There are 9 hidden switches. A switch that is on adds its own fixed numbers to the row, and there is some noise. The rows also spread widely along 12 directions, which tell nothing about the answers.
In the rows, zero is written as 128.
Some rows, each with its switches (1 for on, 0 for off) after it:
[128 122 183 140  61 117 180 123 115 173  89  95  80  99 131 127 140  99
 167 123  77  70 171 100  99  99 152 142 178 143 147  87 112  34  92]  0 1 0 0 0 0 0 1 1
[149 141 100 157 129  76 102 150 120 154  78 157 109 147 118 141 127 128
 108 111 112 125 119 137 134 118  96 122 132 131 115 117 123 110  86]  0 1 0 0 0 1 0 0 0
[138 155 137 111 124 134 119 135  47 123 112 101 123 135 148 141 123 127
 155 101 145 109 142 143 171  71 132 106  88 142 164 141 119 103 100]  1 1 0 0 0 0 0 1 0
[128 130 176 148 124 152 106 102 126 158  99 105  51 149 122 122 127 142
 134 112  95  99 134 125 108 169 143 120 170 113 121 105 110 122 128]  1 0 0 0 0 0 1 1 0
[117 103 153 144 123 161  87  70 161 140 124 123 115 156 138 116  97 170
 111 101 117 105  87 115 106 187 141  86 143 137 174 170 115 133 144]  0 0 1 1 0 0 0 0 1
[133 116 136 137  79 100 165 131  77 130 107 113 151 131  73  97 108  88
 165 117 135 105 142 117 101 130 135 142 132 132 119  98 114  85  82]  0 0 1 1 0 0 1 0 1
[101 117 109 157 122 107 119 101 133 143  98 153 142 104 141 148 117 186
 117 108 111 131  80 130 121 140 144 105 159 165 181 149 127  87 122]  0 0 0 1 1 0 0 0 1
[163 153 119 178 148 144 113 153  11  74 137 143 125 158 157 122 120 149
  78 140 158 134 146 141 143  77 125 153  94  42  91 136 122 102 127]  0 1 1 0 0 0 0 1 1
[143 190 151 150  70 148 157 115  45  94 131 104 117 110 148 144 103 116
 143  73  97 104 127 178 126 145 140 114 155 132 133 104 112  79  86]  0 1 1 0 0 1 0 1 1
[162 181 106 126  93 151 154 103  78 130 132 111 129 177 161 114 116 111
  80 159 148 173 108  77 187  75 115 136  81 111 117 120 138 148 104]  0 1 1 0 0 0 0 0 0
[ 98  72 132 156 105 124 116 101  80 143 124 117 121 113 125 141  80 166
 134 108 112  82 132 124 112 145 168 123 148 153 181 154  84  70 116]  0 0 1 0 1 0 0 0 1
[109 145 164 145  81 165 199  86  96 141 143  90 110 102 142  98 126 115
 155 143 113 112 132 115 117 144 160 139 163 135 136 111 121  90 122]  1 0 1 0 0 0 1 0 1
[124  86 118 111 150 100 114 121  21  95 139 111 170 158  77 123  68 145
 143 119 176 148 121 138 139 108 167 125  85 130 135 109 109 130 138]  0 0 0 0 1 0 0 1 0
[119  81 121 124 102 114 149  85  94 140 165 100 102 159  64  91  80  67
 140 128 141 116 141 126 118 168 137 127 141 172 137 112 102 143 100]  0 0 1 0 1 0 0 0 0
[145 168 143 136 122 114 117 107  98 122  83 126 123 162 130 114 124 147
 104 104 134 142 110  87 143  88 102 113  56 136 133 122 157 114 109]  1 0 1 1 0 0 0 1 1
[112 100 159 120  91 138 135 100 119 180 119 101 110 137 131 101 119 115
 161 141 129  81 151 103 126 111 146 126 138 144 163 139 108  98 120]  1 1 1 0 0 0 0 0 0
[136 157 145 155  98 152 157 112  74 103 134 105  97 132 118 100 129  95
 154 105 131 106 134 145 121 141 132 123 152 122 133 118 118 106  97]  0 0 1 1 0 0 1 1 1
[109 102  96 149 106 103 158  80 108 126 162 123 115 129 114 119  86 107
  83 142 120 130 119 104 127 139 125 123 128 181 154 135 126 109 114]  0 0 1 0 0 0 0 0 1
[ 93 120 137 146  87  88 130  69 197 157 127 152 129 102 136 129 111 142
  92 126  84 104 101 131  72 166 117 113 181 178 151 135 151  96 139]  1 1 1 1 0 1 0 0 0
[144 134 127 147 105 124  94  60 109 132 108 111 102 198 117 124  81 148
  87 111 136 143  80  82 151 133 123  90 105 139 153 136 119 138 119]  0 1 1 1 0 1 1 1 1
[112 114 138 193  91 137 162  58 122 130 156 126  77 124 132 107 108 126
  70 158  98 120 118 112  82 163 146 146 203 113 120 115 121  88 134]  0 1 1 1 0 0 0 1 1
[126 137 197 128  98 143 121 108 143 172  78 130 140 128 150 109 131 185
 149 115 107 112 118 115 105 129 155 124 137 116 154 114 133  85 151]  1 0 1 0 0 0 0 1 1
[142 140 154 151 125 166 143 109  80  96 162 114  95 144 160 117 122 126
  80 166 124 134 141 124 113 119 147 152 151  58  91 113 135 123 155]  0 1 0 0 0 0 0 1 0
[125 138 124 167 102 149 165 102  98 143 136 131 122 129 143 102 125 147
 125 140 124 151 102 130 141 144 151 133 164 116 140 119 117 108 125]  0 0 1 0 1 1 0 0 1
[140 113 174 126 131 121 104 125  84 138 114 114 121 166  96 107 103 128
 159  98 137  90 145 152 108 144 141 106 124 116 136 114 105 123 124]  1 1 0 0 0 1 0 1 1
[132 172 138 137 149 115 130  86 174 131 121 143 119 169 159  82 159 111
 112 114 140 159  83 125 149 112  63  77  93 161 140 133 178 161 145]  0 1 1 0 0 0 0 0 1
[112 105  91 142 124  92 106  83 140 123 151 141 114 157 129 137  83 124
  48 148 123 140 109  92 131 122 102 117 105 174 142 152 144 143 140]  0 0 1 0 0 0 1 0 0
[128 154 132 140  79  94 141  91 140  93 156 149 128 120 155 134 108 102
  35 139  89 119 137 116  75 112 102 146 135 140 110 125 174 112 137]  0 1 1 1 1 0 0 1 0

New rows. What belongs after each?
[139 166 111 148  98  96 137 116 122 149 113 133  47 145 113 118 136  68
 117  93  98 121 133 145 145 131  76 118 140 194 139 111 129 124  63]  0 0 1 0 1 0 0 1 0
[142 108 162 154 120 189 128  94 122 133 162 112  76 172 139  85 111 117
  93 156 125 110 145  99 109 168 141 139 148  77 114 142 106 147 142]  0 0 1 0 0 0 0 0 1
[118 143 156 101  76 133 167  85 124 120 163 109 158 118 150 115 103 112
 122 127 112 122 127 117 116 112 146 113 124 180 177 133 143 104 146]  0 0 1 0 0 0 0 1 1
[135 112 167 119 106 133  82  94 147 159  81 108 107 177 103 106 110 120
 169  73 127  85 112 124 114 163 110  79 120 150 150 136 113 133 105]  0 1 1 1 0 0 0 0 0
[149 178  96 142  49  78 173 176 123 149 110 168 156  96 145 141 128  89
 102 138  85 113 159 124 118  79 108 160 148 146 134 125 135  66  67]  0 0 1 0 0 1 1 0 1
[180 156 137 137  97 150 124 107 108 126 157 114  56 204 140  98 117  58
  60 139 125 112 166  93 141 109  90 130  98 110 119 141 123 160  94]  0 1 1 0 0 0 0 1 1
[123 155 137 149 125 106 105 121 114 111 104 164 180 131 126 108 131 161
 147  94 147 136  77 180 111 131 122 100 149 125 144 124 144 107 143]  0 1 1 1 0 0 1 1 1
[115 157 132 134 127  79 135  74 161 136 106 140 139 150 132 111 127 133
 111 110 122 166  73 127 128 126  94  89 130 176 136  97 172 144 139]  0 1 0 0 1 0 1 0 1
[148 122  94 144 102  89 142 133 110 137 139 141  70 157 119 108 131  59
  93 150 129 117 167  87 151  61  90 148 102 163 157 154 132 112  77]  0 0 1 1 1 1 0 1 0
[180 164 165 119 129 137  96 127  65 123  95 102  97 214 111 106 116 106
 110 123 145 131 149 101 141 101 107 131  74  72  74  89 133 165 112]  1 1 0 0 0 0 1 1 0
[137 180 121 157 147 135 140 123  87 100 134 130 111 138 156 122 139 148
 125 112 132 162  92 160 159 123 127 101 139 119 140 122 136 126 133]  0 0 0 0 0 1 1 1 1
[139 106 182 124 150 171  96 123  94 110 134  94 101 169 126 101 120 115
 159 105 144  85 150 146 112 149 133 102 121  83 117 135 111 145 140]  0 1 0 0 0 0 0 0 0
[120 130 155 144 115 138 173 103  82 100 148 111 103 110 161 121 134 130
  79 180 121 134 166  64 112  61 148 177 104  92 117 121 162  84 150]  1 0 0 1 1 0 0 1 0
[123 161 140 170 105 158 156  92 138 154  92 111  36 129 159 104 171 116
 150  92 104 115 109 114 156 135 102 105 145 160 166 140 126  95  75]  0 0 1 1 1 0 0 0 1
[146 135 159 104 134 126 108 130 144 142 120 141 145 164 148 104 139 126
 126 145 146 132 129 121 130  83 123 113 111 112 141 134 150 144 158]  0 1 0 0 0 0 0 1 0
[113 105  91 151 115  72 127 120  82 140 112 147 163 121 102 123 100 140
 127 138 147 126 116 127 131  99 131 130 119 152 149 139 122  85 106]  1 1 1 1 0 1 0 0 0
[130 151 129 149  87 114 137 106 147 183 100 156 119 139 158 108 142 137
 122 125 115 142  93 132 149 104 121 112 164 159 178 125 129 101 112]  0 1 1 0 1 0 0 1 1
[102 156 134 149  62 124 245  41 145 116 184 110 125  90 152 108 107 100
  50 184  80 166 110  73  91 143 138 161 165 158 106  82 177  97 152]  0 0 1 0 0 0 0 0 1
[140 172  65 135 110 106 108 126 111 113 144 161 152 140 136 150 103 137
  76 118 133 152  81 154 151 128 126 100 140 165 176 160 127 135  91]  0 0 0 1 0 0 1 1 1
[135 141 117 144  97 100 188 121  59 114 131 122 159 126 105 105 107 107
 117 140 138 150 130 104 124  98 130 157 102 126 100  85 136  93 109]  0 0 1 0 0 0 0 0 1
[132 146 163 150 117 148 182  80 115 122 171  95  48 148 131  92 138  75
  82 170 116 125 160  85 111 129 123 147 141 117 105 102 146 129 138]  1 0 0 0 0 0 1 1 1
[135 148 150 133 111 166 129 100  88 134 142 118 123 150 141 106 107 145
 122 126 133 129 118 130 140 135 150 120 126 125 156 138 114 123 130]  1 0 1 0 0 0 0 1 1
[124 105 181 118  82 150 151  95 106 155 109  83 128 133 131 125  98 139
 167 116 110  94 126 100 113 146 177 113 155 122 156 110 101  89 129]  0 1 0 0 0 1 0 0 1
[111 156 121 174 117 178 162  92  60 100 151 104  94 112 151 120 125 151
 145 115 129 147  81 160 157 152 161 116 175 121 150 130 109  98 120]  0 0 1 1 0 1 0 1 0
[155 138 136 177 122 109 106  92 135 122 118 153 100 180 107 100 110 135
  45 142 120 140 108 109  85 150 100 136 139  89  79 101 149 138 136]  0 1 1 1 0 0 0 1 1
[121 160 173 144 158  93 149 117 107  99 117 118  88 124 104 103 145 105
 158  70 112 114 135 171 104 146  94 100 113 163 113  91 158 114 127]  1 0 0 0 0 1 0 1 1
[137 161 144 158 102 114 136  63  91  91 113 100  77 160 100 128  93 116
  86  82 101 131 104 101 106 162 100 109 105 151  99  88 147 119 102]  0 0 1 1 0 0 1 1 1
[118 144 139 123  88 131 163  86 154 137 166 120 104 133 143  98 121  82
 110 132 107 129 127 123 117 144 112 121 145 174 146 131 143 144 121]  0 0 1 0 1 0 0 0 0
[154 152 145 151 134 134 124 168  67 102 113 122  97 146 133 110 138  94
 159 103 133  96 166 141 140 104  98 133  97  93 101 132 120 110 100]  0 0 1 0 0 1 1 0 0
[124 146 141 114  60 139 142  97 166 166 142 123  91 111 175 151 117 117
  96 129  69 108 134 114 122 136 149 124 181 180 188 144 123 108 110]  0 0 0 0 1 0 0 1 0
[112 123 103 150 109  84 141  93 118 139 144 147 135 122 101 121  89 123
  82 130 110 126 118 134  97 163 120 130 144 173 131 115 130 115 112]  1 0 1 0 0 0 0 0 1
[133 116 135 111 101 126  91 129 111 124 131 142 193 137 162 143  90 157
 104 129 132 106 127 129 118 103 142 117 108 118 158 171 124 115 147]  0 1 1 0 0 0 0 0 0
[135 155  80 186 132 125 124 114 131 135 118 169 126 151 113  95 136 140
 106 134 146 165  68 148 136 162 113 120 170 115 125 129 128 136 107]  0 0 1 1 0 0 1 0 1
[132 185  87 142 105 133 191 108 126 120 178 138 108 127 163 103 144  73
  81 164 128 169 118 122 162 102  94 140 126 158 129 137 159 140 106]  0 0 1 0 0 0 0 0 0
[165 195 119 121  91 168 157  98 111 125 174 120  89 182 146  92 120  77
  99 133 133 172 111 129 173 133 109 120 126 139 135 125 135 185 102]  0 0 1 0 1 1 0 1 0
[134 140  72 116 133  99 179 113  38  98 174 107 138 152  91 107 102  77
 127 145 178 184 107 131 186  83 130 120  90 174 142 107 135 144 101]  0 0 0 0 0 0 0 1 0
[128 129 139 165 132 115 134 151  63 137  96 132 113 122 120 101 142 121
 165 124 141  94 154 148 122  98 121 149 132  94 100 111 117  80 102]  1 1 1 0 0 0 0 0 0
[110 134 131 180 148 138 136  52 148 147 149 135  51 156 159 104 130 154
  68 154 118 159  89  97 149 140 112 112 139 153 153 138 143 130 160]  1 0 1 0 0 1 0 1 1
[125 123 150 150  65 143 190  74 185 183 127 126  80 127 152  86 149 110
  86 203 100 145 124  44 111 100 136 169 177 123 133 105 151  92 142]  0 0 1 1 0 0 0 1 0
[131 153 127 134 154 113 113 167  53  89 128 141 146 119 114 121 134 114
 184  77 148 110 129 230 129 123 121 101 143 126 131 122 119 111 108]  0 1 0 0 0 0 0 1 0
[137 117 179 116 138 155 125 127 204 154 139 149 139 158 166  80 148 145
 116 178 130 138 127  94 105 122 132 126 139  78 131 143 155 152 197]  0 0 0 0 0 1 0 0 0
[112 145 141 139  85 130 187  94  92 104 153 104 132 103 139 119 106 106
 117 150 113 132 135 110 109 124 140 150 140 129 109 103 142 101 134]  0 0 1 0 0 0 1 0 0
[132  95 116 135 112  81 102 155  75 121 143 152 152 128 117 143  80 132
  73 143 123  81 182 123  98  88 136 154  98 136 154 160 113  83 116]  1 0 1 0 0 0 0 1 1
[141 149 142  88  86  94  89 119 131 134 126 134 157 159 128 142  75 120
 106  89 110  95 139 123 122 117 116  90  86 192 183 164 127 127 115]  1 0 1 0 0 1 1 1 1
[133 162  82 173 105 113 134  97 161 173 135 158  63 148 135 115 126 106
  49 141  94 139 106 123 133 162  93 126 164 170 138 138 130 139  80]  1 0 1 0 0 0 0 0 1
[146 153 126 131 129 115 115 124 123 131 142 170 181 152 141 101 112 157
  89 149 146 158 107 136 130 110 132 124 112 117 144 144 146 138 155]  1 0 1 0 0 1 0 1 1
[108  83 183 121 130 179 136  86  94  87 183  70  86 134 145 129  90 115
 112 138 117  81 173  97  95 153 161 127 123 110 131 152 117 125 168]  0 0 0 0 0 0 0 0 0
[150 126 103 151 112 131 132  97 106 106 176 134  88 164 130 127  96 114
  30 174 120 151 133  86 117 127 134 157 136 101 108 133 139 146 130]  0 0 0 1 1 1 0 1 0
[151 165 118 134 115 126 151 159 129 142 128 153 119 136 165  99 168  87
 122 154 138 133 153 109 156  61  89 142 100 121 134 150 150 120 108]  0 0 1 0 0 0 0 0 0
[116 167  93 142 105 101 168  78 137 120 163 154 149 130 179 116 127 126
  52 166 130 178  85 112 157  70 108 119 119 174 169 141 171 116 152]  0 1 1 0 0 0 0 1 1
[127 166 148 135 116 120 128 102 131  96 150 119  75 134 157 132 128  91
  94 106  97 107 148 130 123 113  87 109 112 166 134 142 159 124 130]  0 0 1 0 0 0 1 1 0
[133 125 175 130 128 173 126 109 154 171 133 125  74 173 150  64 159 110
 143 153 139 113 148 103 133 126 118 131 127 103 139 142 131 157 139]  1 0 1 0 1 0 0 0 0
[135 160 111 132 144  88 103 116  81 102 118 129 109 155  96 134 102 114
 101  74 125 138 121 159 132 153  90 107  91 165 101 108 139 158  85]  1 0 0 0 1 0 0 0 0
[142 170 124  84  41 110 154  89 116 113 144 105 174 137 144 151  67  93
  78 109  98 122 128  88 129 111 122 112  81 196 160 135 145 128 100]  0 0 1 0 0 0 1 0 1
[122  96 184 140 101 127 137 106 167 171 136 152 164 140 104  66 118 149
 154 165 128 132 107 154  67 172 166 141 218  81 113  88 125 116 191]  0 1 1 0 0 1 0 1 0
[152 180 158 113  75 142 146  95 145 135  96 109 138 162 151 102 138 103
 131 119 129 137 103  85 137  98  99 111 103 129 128 116 161 139 116]  0 1 1 1 0 0 1 0 0
[139 132 157 150 125 117 116 125  94 128 110 131 112 150 122 103 124 124
 138 103 131 103 137 150 117 123 114 121 131 113 128 116 121 102 124]  0 1 1 0 0 0 0 1 1
[156 168 134 138  72 123 129 119 110 113 132 145 135 152 125 114 107 110
  86 120 114 128 129 127 101 136 123 143 141 115 118 119 135 130 100]  0 0 1 1 1 0 1 1 1
[103  86 106 186 114 132 120  99  30 141 114 114  85 113 136 157  84 189
 114 114 115 111 116 121 157 122 178 133 151 147 186 144  73  51 102]  0 0 1 0 1 0 0 1 1
[129 150 132 141 122 119 139 116 145 120 137 141 120 136 161 117 129 116
  98 121 111 122 126 117 133 115  93 112 105 153 147 153 152 119 131]  0 0 1 0 0 1 0 0 1
[118 110 107 194 132 109 119 138 106 162  71 175 134 108 125 115 140 203
 132 138 133 139  86 140 125 114 154 142 178  99 149 126 109  56 124]  0 0 1 1 0 0 0 1 1
[133 158 125 169 110 128 142 147  54 106 123 120  79 109 133 132 135  99
 152  88 111  87 159 171 134 121 120 126 150 144 140 130 106  66  74]  0 0 1 0 0 0 1 1 1
[150 161 116 133  74 169 152 135  56 117 154 117 133 130 183 140 105 122
 109 127 125 117 143 116 170  97 151 135 112 122 171 169 103 103  87]  0 0 1 0 1 1 0 0 1
[136 108 131 162 112 117 110 111  77 112 116 126 100 147 103 129  90 140
  93 113 119  99 136 111 102 140 137 136 122 117 123 129 109  91 107]  0 0 1 1 0 0 0 1 1
[168 188 159 125 127 130 135 107 185 164  88 143 101 188 131  80 164 115
 110 113 122 177  93 105 134 143  83 109 113 117  97  86 170 183 122]  0 0 0 0 1 0 0 0 1
[123 187 131 116 121 132 135 128 138 110 135 145 168 104 148 130 127 143
 141  86 110 142  87 205 112 175 127  97 163 147 133 119 148 136 129]  0 0 0 0 0 0 0 0 0
[127 108 143 128  82 107  98  90 158 176  89 139 138 150  90 128  87 166
 124 106 105 124  86 123  95 179 167 108 182 153 163 110 111 120 115]  0 0 0 1 1 0 1 1 1
[129 104 137 128 118  99  94 112 164 145 140 159 145 155 119 111  93 136
  83 130 112 112 124 133  91 145 123 114 139 152 155 146 131 128 149]  0 0 1 0 0 0 0 1 1
[130 129 125 144 107  90 111 152 106 129 119 160 159 120 107 126 105 128
 140 102 119 101 133 180  98 136 133 126 161 143 148 130 113  93 112]  0 0 1 0 0 0 1 1 1
[119 130 148 159 124 144 136 112  97  89 166 125 104 124 152 113 120 108
 107 129 119  99 152 158  98 143 118 132 151 101 105 138 131 116 141]  0 1 1 0 0 0 0 0 0
[134 158  97 141 103  74 154  79 100  94 154 141 122 157  90  98 104  75
  81 124 138 163 106 133 121 119  89 126 115 170 103  96 161 145 104]  0 1 1 1 1 0 0 1 0
[142 158 112 182 137  97 116 137  94 119  75 143  82 125 140 167 122 159
  69  97  85 123 126 118 121 128 100 134 115 123  99 109 136  86  85]  0 0 0 0 0 0 0 0 1
[158 137 204  83 115 157  38 178  98 111 106 160 235 149 155 127  96 202
 164  64 139  76 142 192  85 136 169 102 102  71 166 169 112 121 163]  0 0 1 0 1 0 0 1 1
[133 110 113 132 127 105  97 104  79 106 184 145 158 166 108 113  70 121
  66 140 152 119 136 154 104 138 134 123 120 135 139 151 119 146 140]  1 1 1 0 0 0 0 1 1
[144 117 174 123 101 186  90  86 134 177 109 112 130 192 111  76 103 154
 169 102 143 112  88 147 120 207 161  90 174  96 149 125  83 159 128]  0 1 1 0 0 0 0 0 1
[140 126 145 148 169  67 101 110 155 137  74 141  86 183 103 104 146 110
 114 100 127 129 118 106 118 116  59  93  83 148 103 102 160 141 123]  0 1 0 0 0 0 0 0 1
[135 107 168 146 119 124  99  94 142 178  73 122  83 179  87  97 112 141
 148  93 112 117 110 120 105 187 122 114 149 127 110  91 110 137 111]  0 0 1 0 1 0 0 0 0
[126 125  99 156 123  64 138 133 117 151 121 167 122 135 118 113 135 113
 101 147 128 141 125 136 131  86 115 137 153 152 150 113 133  95 108]  0 1 0 0 1 0 0 1 1
[111  98 147 132 145 136 161 120  82 143 134 110 143 131 120  90 132 145
 201 135 165 140 112 136 157  97 173 106 136 139 186 123 110  92 153]  0 0 0 0 0 1 0 1 1
[120 147 157 107  40 129 159  63 101 160 120  73  94 124 119 140  80 105
 130 107  81 103 129  97 121 147 156 120 151 191 156  95 113  93  93]  1 0 1 0 0 0 1 1 0
[140 144 143 109 103 150 150 107  79 121 141  88 116 159 127 118 109 107
 146 115 138 128 125 112 154 116 151 106 115 146 162 120 116 129 116]  0 0 0 0 0 0 1 1 1
[147 142 152 115  77 104 133 168  24  97 120 116 149 110 109 143  89  97
 150  82 108  79 191 157 104 101 141 153 108 132 119 105 107  71  77]  0 0 1 0 1 0 0 1 0
[105 127 162 150 123 160 139 125  95  60 204 126 133  70 183 157  98 155
  93 121  85  83 159 185  64 160 172 129 186 107 152 166 124  81 177]  0 0 0 0 0 1 0 1 1
